The rows of a group lie close to one hidden flat surface of 6 dimensions, which passes through zero. Surfaces can cross.
In the rows, 128 means zero.
Known rows, each followed by its group:
[145 139 119  84  94 158 132  51 111 104 118 185 140] -> Q291
[102 149 109 155 119 158 141 211 116 141 131  89 139] -> Q417
[127 131  44 148 160 127 104  84  92 146 103 137 172] -> Q69
[ 99 114  69 179 167 137 112  92 109  87 134 117 161] -> Q417
[127 164  92 130 138 135 129 120  84  93 123 118 182] -> Q971
[ 94 123 135 115  79 172 111 133 141  75  97 128 129] -> Q417
[149 158 118 105 146 122 122 135 123 152 135  91 129] -> Q417
[150 140 109 130 118 102 125  34  89  74 116 193 189] -> Q971
[115 105  64 195 204 111  93 113  92  91 132 125 146] -> Q131
[151 110 172 109  84  98 104  89 143  91 110 180 103] -> Q131
[105 112 128 156 171 129 156 143 135 128 159 114 135] -> Q69
[109 108 130 131  98 148 133 133 130 123 102 164 131] -> Q69
[128 152 118 111 141 153 151 124 119 139 150 102 139] -> Q291
[133 130 124 159 159  98 172 117 129 170 176 124 145] -> Q417
[147 144 132 114 103 116  95 148 131 137 102 116 117] -> Q291
[150 104 153  65 199 119 127 155 131 166 113 112  91] -> Q69
[134 185 129 149  71 128 175 183 128 197 161 107 157] -> Q417
[174 158 118  85 148 110  98 116 117 144 114  95 118] -> Q131
[ 85  63 181 160 144 137 159 161 150  93 143 159 105] -> Q131
[140  93 163 135 229  91 120 149 127 104 168 103  79] -> Q69
[102  94 114 166 137 133 141 113 126 118 135 163 140] -> Q131
[141 131 148 112 126 113 146 100 145 141 147 130 129] -> Q417
[127 140 144  86 139 159 119 216 124 145 105  81 101] -> Q69
[132 132 136 122 125 121 144 111 133 127 139 135 137] -> Q971
[106 117 137 153  81 139 144 129 152 132 131 148 124] -> Q971
[163 123 147  85 115 110 115  72 130 127 114 166 107] -> Q291
[ 95  85 100 163 185 141 118 155 108 110 113 147 126] -> Q69
[134 132 133 122 103 127 125 125 145 149 126 123 116] -> Q971
[165 143 142  89 123 102 118  94 136 147 125 124 119] -> Q291
[128 110 153  95 112 154 113 152 125 107  96 157  93] -> Q291
[109 133 162 145  93 132 147 145 148 102 145 121 131] -> Q131
[117 106 151 133 118 128 140 129 148 134 137 143 109] -> Q971
[155 104 165 104 134 104  70 132 126  79  93 153  78] -> Q131
[135 140 119 130 104 121 130  93 131 132 128 139 142] -> Q69
[132 164 160  72  65 163 170 158 152 182 124 111 125] -> Q131
[123 121 133 106 146 153 124 148 117 115 120 131 112] -> Q291
[125 149 135 113 136 141 189  94 138 148 181 105 157] -> Q291
[152 135 122 100 136 128  86 146 110 124  92 124 107] -> Q417
[124 111 133 126 180 126 124 149 116 116 127 120 121] -> Q971
[139 110 103 150 141 105  97  91 134 148 128 140 107] -> Q971

New rows, each followed by its group:
[125  97 186 103 119 128 153 137 149 123 128 160 106] -> Q971
[119  75 127 133 252 113 156 130 123 154 158 120 110] -> Q131
[166 116 117 101 182 103  75 131 135 169 114  97  68] -> Q971
[106 115 124 157 136 148 106 186 113  94 116 124 110] -> Q69
[160 126 120 143 164  59 115  79 139 154 144 115 133] -> Q291
[106 118 130 149 114 144 134 148 147 143 135 125 116] -> Q971
[141 123 118 100 146 129  88 103 120 102 100 125 115] -> Q417
[104  93 136 151 144 135 129 164 146 141 134 129  97] -> Q971
[152  98 172  95 183  89 149  86 138 133 150 144 112] -> Q971
[154 143 152 110 117  97 113 104 138 114 133 123 119] -> Q131
[141 105 149  92 128 124 102  97 137 103 102 153 103] -> Q417
[119 121 181  79 129 134 161 101 170 120 154 100 120] -> Q417
[106 147  96 119 137 186 120 184  97 111 114  98 133] -> Q291
[164 147 139  72  72 116  98  42 143 110 103 147 128] -> Q417
[101 113 158 124 104 147 147 129 149 109 131 136 126] -> Q417
[119 120 156 125 174 130 150 180 138 132 161  83 108] -> Q69
[112  99 141 107 151 168 146 129 115 103 129 157 113] -> Q291
[124  91 191 127 110 108 148 133 165 133 130 161 103] -> Q291
[133  77 142 164 132  75 108  80 144 115 117 190 115] -> Q291
[138 151 125 150  84 125  99 120 122  94 128 132 128] -> Q69
[133 177  59 125 101 148  75 106 101  98  95  92 160] -> Q417
[ 96 132 125  98 124 165 127  80 152  69 133  74 150] -> Q417
[139 137 113 122 147 115 128  78 130 122 140 109 143] -> Q417
[148 120 100 108 153 120  91 111 107 134  91 145 124] -> Q69
[135 137 117 115  84 138 103 121 121 121  91 151 131] -> Q69
[131 131 124 133 138 122 131 129 138 145 140 111 124] -> Q971
[138 127 127 135  84 122 118  98 153 147 128 143 114] -> Q971
[148 155 131  89 160 121 131 132 101 114 123 110 146] -> Q971
[ 94 147  95 134 173 181 175 149 105 128 170  82 158] -> Q291
[117 146 158 121 114 128 173 141 153 147 164  96 137] -> Q131
[ 89 107 114 141 154 183 115 208 102  94 103 123 110] -> Q291
[138 149 122 163  75 106 162 101 130 165 154 161 160] -> Q417
[145 138 137 137 131 112  89 138 118  89 131 120 101] -> Q69
[ 99 114  84 174 197 137 118 163 105 124 141  94 134] -> Q971
[111  90 153 142 158 126 160 119 138 122 154 150 121] -> Q291
[155 144 120  94 136 113 128  97 129 159 123 120 131] -> Q69
[137 153  87 146 130 126 114 132 135 169 142  77 125] -> Q971
[128 138 111 139  89 133 114 118 132 134 115 132 131] -> Q971
[121 118 164 142 129 120 145 140 143 110 157 126 113] -> Q69
[109  90 150 147 132 130 139 136 150 133 136 149 106] -> Q971
[142 142 123 151  79  96 100 134 141 140 103 128 130] -> Q291
[162 159 152  66  43 140  75 160 130 125  59 141  95] -> Q291
[104 149 114 170 140 143 132 185 119 108 162  74 132] -> Q69
[105 122 119 109 110 155 182 118 142 184 120 139 166] -> Q69
[116 155  97 120 130 173 114 172  99 114 113  99 134] -> Q291
[122 138  73 143 156 144 115 139 100 141 114 111 146] -> Q131
[166 156 132 126 103  95  92  86 127 103 136 131 117] -> Q69
[122 156 147 118 106 145 134 178 136 127 137  90 118] -> Q69
[176 162  99 123 109  81  47 134 117 146  77 105 118] -> Q291
[110 122 149 102 144 142 148 110 152 107 146  96 130] -> Q417
[184 199 140  31 197 103 145 110  60  85 124  99 194] -> Q971
[115 148 124  91 137 186 161 146 112 124 143 104 135] -> Q291
